The rows come from 4 hidden closed curves, with some noise, and rows from the same curve form a group. Each curve winds through 6 dimensions. The rows are also pushed far along 5 directions, which tell nothing about the answers.
Known rows, each followed by its group:
[ 19.0   0.4   0.1  -6.8  11.1 -25.4  12.7   7.3  11.4  13.8 -17.8  18.2
  16.6 -44.8 -29.6] => golar
[-12.0  23.2  -1.7  39.5   9.8 -18.9   5.4  -5.0  21.0  -6.7 -13.5   9.4
 -10.1 -25.8   5.6] => golar
[  9.7 -20.4 -14.1 -37.7 -12.5  13.5 -38.7 -37.6 -35.6 -15.7  -3.0  -1.8
 -36.0  66.6  -4.2] => Mozo
[ 14.6  -0.8   2.5 -25.1 -28.5  25.6  11.4   8.7  38.3  27.7 -31.5  -2.1
  34.5  -7.8   2.0] => vip
[  8.2  11.7  16.7  19.4 -11.2   9.2   9.7  -2.6  34.1   3.0   9.7 -10.8
  52.6 -23.1   0.9] => Mozo
[-15.6   4.5   4.2  16.7   6.0 -29.0  -8.6  -2.5   0.8 -12.8 -24.0  17.8
 -24.4  -8.2 -19.8] => vip
[  7.7 -47.9   9.2 -46.4  14.8 -17.0 -22.3   0.9 -10.4   7.1   5.6   1.0
 -12.9   2.6 -27.2] => golar
[ -4.2  22.0  -7.8  30.5   1.7 -15.7  10.0 -19.8  22.3 -14.1 -13.0  20.7
   3.9  -1.6 -15.4] => kibe
[ 14.6  -1.6   8.7  17.4   2.7 -21.9  15.9  -3.4  30.8   8.4  -4.7   7.9
  30.5 -46.9 -20.1] => Mozo
[  1.1  21.4 -21.5   6.1 -10.0  -5.4 -12.7 -33.2 -10.0 -13.0  -0.5  14.2
 -35.3  52.2  -2.3] => golar
[  4.3 -11.8  -7.9  -0.9   8.1   1.6  -1.1 -17.5 -18.1 -17.5  10.4  -4.7
 -30.9  17.6  19.1] => golar
[-11.1   8.2  11.8   2.9 -17.1   0.8   6.1   6.7  21.6  -3.0 -13.1   1.3
   4.2  -2.9   8.5] => vip
[ 14.7   7.4  -7.8  14.7   3.5  -6.1  -7.7 -16.7   2.5  10.2   2.6   2.1
  19.6 -13.0 -18.8] => kibe
[ -2.9  32.4  -0.9  51.9   4.5 -27.5   0.6 -28.0  15.4 -27.9  -3.0  18.4
  -0.7   0.5 -18.2] => golar
[ -9.0 -21.7 -21.5 -16.9 -14.6  10.2  -8.9 -24.5   3.1   4.7 -55.3  15.3
 -48.6  25.6 -11.9] => golar
[-22.0   9.5 -17.5  15.8  -2.9  14.9  28.0  14.0 -21.1  -9.3 -17.8  -1.5
 -42.0  -3.7  47.9] => kibe
[ -0.3  16.4  11.3  -0.5 -23.2  35.0  28.6  20.7  14.9  -1.6   7.3 -16.1
  30.4   2.2  38.9] => Mozo
[ 13.0 -20.5   7.4 -21.8  -4.7  -8.0   0.1  19.7  32.7  43.6 -11.4  -0.5
  33.7 -33.4 -24.6] => Mozo
[ -5.4  12.7   2.2  32.7   6.8 -21.1   9.1 -19.6  -3.6 -30.9  -0.8  12.3
 -16.7  -8.9  -0.1] => Mozo
[  9.9  24.6   5.4  12.4  -4.7  -8.3 -13.8 -23.0  23.9  -4.1  -1.4  10.9
  25.9   6.2 -27.3] => vip
[  6.0  27.1   7.3  20.2   1.0 -19.1  -0.7  -6.8 -11.4 -23.7  34.5   7.8
  16.7  20.2 -14.1] => Mozo
[  5.0 -20.4  -6.3 -27.8  11.6  -6.2 -15.0   6.4  -6.7  24.7  -7.9   0.9
  -0.6 -17.1 -18.2] => kibe
[ 16.5  33.4  16.0  -2.1 -21.1  -0.8  13.5 -10.3  -3.0 -34.3  51.3   0.3
  30.6  39.5  11.3] => Mozo
[-16.8  18.7 -13.3  44.2   1.9 -21.3  35.8  10.1  -0.1  -1.1 -41.0  19.1
 -31.7 -50.1  10.1] => Mozo
[ 23.4 -22.6  12.3 -41.0   4.1   7.2   2.6  31.4 -28.3  25.9  52.7 -25.2
  38.2 -19.0   3.6] => golar
[ 21.7  27.8  -6.6  18.7 -12.4  16.3  -7.3 -38.6  -3.6 -16.6  30.8  -8.2
  27.7  32.4   4.4] => kibe
[ 15.0  19.2 -11.2  -6.5 -39.0  30.9  12.5 -30.5  44.0   1.4 -22.4   4.8
   8.9  40.3  17.1] => vip
[ -3.1 -22.9   5.9   1.9  36.8 -34.0 -17.9   2.9 -45.4 -15.9  19.6  -2.2
 -32.6 -24.1  -8.6] => vip
[  4.0 -44.6   9.5 -29.9  32.3 -17.1  -8.8  38.7 -50.7  21.8  40.2 -23.0
  -5.1 -44.6   1.2] => golar
[ 18.3  20.1   4.2  12.7  -8.3 -12.2 -20.5 -43.6  -9.1 -32.1  35.6   9.2
  25.1  45.0 -35.7] => golar
[26.0 16.8  3.6 -5.2 -2.6 13.4 27.2  6.2  1.3 -5.0 30.8 -6.9 27.0  0.4
 24.6] => vip
[  0.4  -5.5  13.6 -15.5  13.9  14.2   8.0  37.5  -2.8   9.9  -1.3 -12.1
  14.5 -29.3  15.8] => vip
[  2.0   1.3   8.5  -9.9   8.5 -23.2  -2.2   4.1 -26.5 -26.0  14.7  12.5
  -9.7  11.2 -13.0] => kibe
[ 31.7 -15.9  12.5 -19.1  -1.2  15.4  10.6  -2.7 -11.9  -4.1  48.1 -19.3
  43.9  -3.3   5.8] => golar
[ -4.5  18.0   7.2  13.6   8.1 -13.4  34.6  18.0 -16.4 -22.5   9.5   6.4
 -20.6 -23.9  27.8] => kibe
[  5.5 -10.7   9.1 -23.8  -1.2 -25.7 -19.0 -16.2   2.9 -13.5 -17.2  20.6
  -9.7  10.6 -36.2] => vip
[ 18.1  -1.2  17.4 -13.8  -4.1 -12.6 -20.4  -2.2  -3.2   1.0  18.4   0.3
  45.5  -3.5 -38.9] => Mozo
[-12.9  -2.6   3.1   4.7   4.6  13.9  -7.2   7.8 -34.8 -10.6  27.8 -24.2
 -16.3   5.6  35.9] => Mozo
[ -9.7  12.3  -1.1  29.8  11.4 -26.4  -0.7  -9.8 -25.2 -27.5  28.3   5.1
 -27.4  14.9   1.4] => golar
[ 11.8 -13.4  15.9 -40.7 -15.2  33.9  21.4  36.5  12.5  23.8  22.4 -27.7
  38.6 -12.2  37.7] => kibe
[ 10.4  -9.7  -6.6 -13.3  11.3 -19.2 -33.3 -12.9  -8.4  14.4  -5.0  10.7
  -0.9   6.4 -44.8] => Mozo
[  7.3  -1.3  -9.6 -13.8   7.3   4.9 -32.1 -22.5 -31.6 -15.8   6.0  -0.2
 -22.6  43.5  -6.8] => vip
[ 10.1 -15.6  -3.3 -11.1   8.1   1.5 -10.3  -1.3 -16.5   8.8  -4.8  -6.5
  -0.5 -18.7  -4.9] => kibe
[ -2.0 -11.0  -7.0  -6.0  13.5  -8.1  -8.5  -1.3  -6.9   8.8 -13.0   4.6
  -2.0 -22.0 -15.1] => kibe
[-21.1  12.3   1.5  21.2  10.9 -11.3  -8.6  -3.7 -31.4 -30.4  20.4  -1.0
 -24.1  13.6  12.0] => kibe
[-24.2  11.1  -5.4  -5.9  -6.9  29.3   7.6  13.2 -42.2 -26.9  -2.4 -11.0
 -45.2  31.9  51.8] => Mozo
[-23.8 -10.4  -6.3 -30.7  -5.8  34.7  -1.8  28.1  -9.2   8.1 -46.4  -7.7
 -44.7  13.7  37.2] => vip
[  3.9  22.9  -8.9  31.6  14.3 -34.8  22.2  -3.9 -13.4 -12.0  20.0  16.8
 -18.1 -13.8  -3.1] => golar
[-15.0 -29.3  -0.9 -23.9   1.8  28.5 -13.5  19.6 -21.8  18.4  17.7 -35.5
 -25.4   5.9  48.3] => kibe
[  7.1  10.5  -8.4  10.8  -1.6   7.2   2.0  -2.5  10.7  15.7 -20.6   0.7
   7.6 -17.0  -2.1] => vip
[ -3.3 -18.2  -8.6 -13.0   4.6  12.6 -10.7   4.3 -25.0   9.1 -10.7 -12.4
 -23.0  -8.7  15.0] => kibe
[ 13.7 -17.5  15.5 -50.7 -10.6   3.6  -1.4  34.0  -0.9  28.7  18.2 -13.3
  27.2  -9.6   2.6] => vip

New rows. What belongs after each?
[ -6.9  37.1   6.9  49.8   1.1 -10.6   9.5  -4.7  26.5  -7.1  14.9   2.2
  17.1 -10.3   4.0] => vip
[ -9.3  -3.9  -7.7  18.4   0.3   9.6  -4.0 -11.3   4.5  -2.1 -14.3  -4.6
  -2.0  -3.6   6.3] => kibe
[  6.4  -4.0  -2.5 -36.6 -35.6  28.9 -14.6 -20.9  35.9  11.9 -37.6   7.3
  13.0  41.6 -17.8] => golar
[ 19.5  27.3   5.8  19.8 -12.9   2.0  24.7 -15.8  13.2 -24.1  19.5   4.4
  21.3  10.4  11.3] => kibe
[ -2.3  -9.9  -9.4 -44.4 -43.5  43.8 -38.9 -21.9  30.4  26.1 -49.6  -6.9
 -15.9  62.1   1.2] => kibe
[  3.5 -32.6   6.6 -30.0   5.0   4.1  10.3  22.5 -11.8   8.1   8.5 -15.2
 -16.8 -16.4  29.7] => vip
[ 17.9 -17.2   8.7 -17.9   6.8 -23.3 -17.2   0.0 -14.1   8.3  18.7   5.3
  26.1  -8.8 -48.6] => golar
[  0.2  -2.2  14.0 -16.4  25.2 -25.3 -20.8  10.8 -32.7 -18.8  25.9   9.6
  -2.6  11.4 -30.9] => Mozo
[  4.8 -24.2  -6.5  -0.5  18.8 -14.2  -0.3   6.2  -1.1  16.1 -18.5   4.6
   7.3 -44.0 -21.1] => kibe
[-33.2   9.6 -18.7  47.5  -2.3   8.9  15.2  -3.4  13.4  -1.0 -49.3   5.1
 -31.7 -21.3  22.5] => kibe
[ -6.5  42.5  -2.2  31.5  -2.5  14.3  11.3 -11.2   8.9 -30.4 -14.4   9.7
  -7.0  21.1  16.7] => vip
[ -7.7  27.4   8.6  75.5  14.9 -42.5  30.3  -7.5  36.0 -12.0 -11.5  22.7
  20.9 -67.7 -28.3] => golar
[-16.5 -14.2  -4.9 -23.4  10.2   5.0  -5.2  24.7  -4.5  11.2 -55.5   8.5
 -38.6 -13.6   1.8] => vip
[ -0.8   6.0  -4.5   8.6 -14.9   8.8  20.7  -6.2  17.9  -5.9 -11.6   1.1
 -14.3   4.6  28.8] => vip
[ -2.9 -11.4   6.7  -8.1  19.0 -14.6 -17.4   7.9 -11.9   1.4  15.3  -7.0
 -11.9 -10.5   4.1] => golar
[ -4.0  19.5   0.9  34.7   8.6   4.7   1.4 -10.4  -1.0 -23.1   6.5   0.1
   6.1   6.2   2.0] => Mozo
[ 34.3  13.8   9.9   0.7  -5.0  -5.8  10.4 -20.9   7.0 -21.1  34.9   3.8
  35.4  13.8  -8.8] => kibe
[ 21.8  22.5   6.5  -5.9 -29.2   7.7   5.1 -26.2  31.8  -7.3   8.3  11.9
  45.2  30.9 -26.4] => golar
[ -2.9   2.1   4.6   9.0 -13.4   7.6  -8.5  -8.7  17.8   6.7  -4.1  -3.6
  21.6   1.8 -13.6] => golar
[ -5.0   0.9   5.1  10.5  24.9 -22.1  -4.4   4.4 -19.8 -17.4  15.1  -0.6
 -24.8 -14.8  15.0] => golar
[ -5.5  44.5 -17.9  57.0 -23.9  25.6  20.3 -29.0  34.9  -4.5  -9.7  -4.9
  -2.3  17.8  39.5] => vip
[-18.0 -26.2   1.3  -6.6  34.9 -28.0  -1.9  20.4 -48.2 -16.8  -9.4   7.3
 -41.0 -37.0  -4.6] => kibe
[ 23.1  25.8  -8.4  30.2  -3.1  18.6   0.0 -37.1  30.1  -8.8 -10.0   4.3
  27.4  13.3  -6.6] => vip
[-18.3   6.4   0.0  13.0 -27.4  28.4  -1.1   0.9  28.5  17.4 -23.8 -11.0
  10.8   5.6  11.4] => golar
[-14.9  10.8   1.9  12.2   6.2  11.5  -4.7  13.2  -4.2  -0.3  13.5 -14.2
 -14.7  10.2  28.8] => vip
[-20.3  -2.2  -3.5   1.6  12.4  -5.3 -21.8   1.2 -15.2  -5.2  -4.1  -1.2
 -43.3  21.0   8.5] => vip
[-13.1  16.0  -5.4  28.1   5.0  -4.4  40.7  15.3 -10.4  -9.7  11.6  -0.5
 -30.2 -20.5  41.0] => golar
[ -3.7  31.9 -13.9  22.4 -21.9  15.7  21.3  -5.5  18.1   7.3   3.7  -1.6
  -4.8  18.7  29.5] => golar
[  6.5  -0.2   8.5 -26.5 -19.3  15.6   8.2  15.2  10.1  12.6  25.3 -11.6
  19.5  21.6  16.4] => golar
[-12.3  11.8   4.3   8.0  -9.9  -2.0  29.4  19.8   4.5  -1.1  -5.9   6.0
  -3.8 -15.0  10.0] => golar
[ 24.5   6.0  -2.9   2.1   5.1 -36.1  -0.6 -21.2 -12.6 -12.9  12.6  26.1
  11.1   6.2 -50.8] => golar
[-12.4  -7.7  11.8 -14.9  10.0   5.5  19.7  41.3  -6.1   6.7   7.0 -13.4
 -15.1 -26.9  39.3] => vip
[-17.1 -22.0   2.6 -10.2  -2.9  25.3  -5.9  13.0  14.6  14.5 -20.0 -19.1
 -20.5  -1.7  34.0] => vip
[  4.0   2.7 -11.6  12.2  12.4 -16.1  -8.6 -10.0 -18.2   1.1   3.2   5.1
 -10.2  -9.0 -13.5] => kibe
[ 22.5   7.0   8.4  -6.8  -1.3   3.9 -11.0  -2.9  19.1  16.1  -5.0   2.4
  58.0 -16.5 -40.9] => Mozo
[-16.8 -21.2  -3.5 -34.0  -7.4   6.0  -3.3   8.6 -15.6  -4.5 -30.8   6.6
 -44.3  18.0   6.4] => golar
[ 25.3   6.3   3.9 -42.1 -10.2   1.5 -16.5 -14.8 -30.2 -18.5  27.7   4.3
   5.0  47.7 -11.1] => kibe
[ 18.7   7.4   8.9 -24.1   0.9 -10.7  -0.8   5.0 -28.8 -13.2  27.6   4.5
   9.0   9.2  -8.6] => kibe
[  2.6  19.7  -3.6 -12.4 -19.5 -11.1  -8.9  -6.7  14.1  10.1 -16.4  18.0
   5.9  15.9 -27.2] => Mozo
[  0.7  -0.3   0.7 -33.0  -9.8   3.6 -18.3   0.8 -21.4  -4.9  -4.9   2.6
 -16.7  29.2  -4.0] => kibe
[ -9.0  14.3  -2.2  20.8  15.6 -46.5  -9.2 -15.1 -20.3 -22.0  12.1  23.7
 -30.8   8.1 -32.0] => golar
[ 17.1  26.5   1.5  -0.1 -12.3 -15.1  -1.4 -25.1   4.2 -21.3  27.6  17.0
  12.2  45.8 -19.8] => golar
[-12.1  -3.5  11.4  10.3  19.3 -15.4  22.2  26.0 -29.5 -25.5  11.6  -1.9
 -21.5 -29.9  24.6] => golar
[-13.2  15.9   2.3   7.0 -13.7  19.2  -3.9   5.0  16.9   6.8 -19.1  -7.3
   5.6  -3.0  17.0] => golar
[-15.3   7.0  -8.5  37.5  14.1 -14.3  -9.7 -12.0  21.5   1.3 -51.1  20.2
 -13.7 -19.9 -32.5] => Mozo
[ -7.8 -20.6  -2.5 -24.0  24.8  -3.7 -28.5  12.4 -59.6 -10.5  11.3  -5.7
 -35.2  14.9  -4.1] => Mozo
[ 26.6  33.0  -0.1   9.5  -1.2 -12.0  11.0 -21.1 -34.4 -35.0  59.8   5.5
  15.7  31.0  -2.9] => golar
[ 22.2   1.7  -3.7  -2.7   3.6   3.7   3.5 -16.1 -17.7 -16.3  33.9  -4.9
  23.6  13.5   0.7] => kibe
[  9.5 -21.7   6.0 -46.2   6.1  -2.1 -14.1   6.5 -26.4  -2.7   0.9   2.0
  -8.7   6.7 -12.6] => Mozo
[ -3.5 -13.0  16.3 -31.4   0.3  -9.1  13.3  37.1 -21.8  -1.0  19.9  -5.6
  -4.9 -13.6  17.1] => Mozo
[ -5.1 -15.3 -13.2  11.8  13.1 -12.8   0.3  -2.7   5.1  13.2 -37.3  11.6
  -7.9 -36.7 -20.1] => kibe
[ 35.2   1.4  12.7 -15.3  11.3 -17.4 -10.9 -16.8  22.0   4.1  22.6   7.6
  46.3  -9.4 -39.9] => vip
[-10.1  -7.5   7.4  -8.4  -1.5  -0.8 -14.9   6.2   1.3   6.4  11.9 -11.4
 -10.8  10.7  11.6] => vip
[ -4.2  -4.4   2.3  -4.3  -5.2   0.3  -1.3  -2.1  17.5  -0.7 -32.6   8.0
  -2.6  -7.2  -7.7] => golar
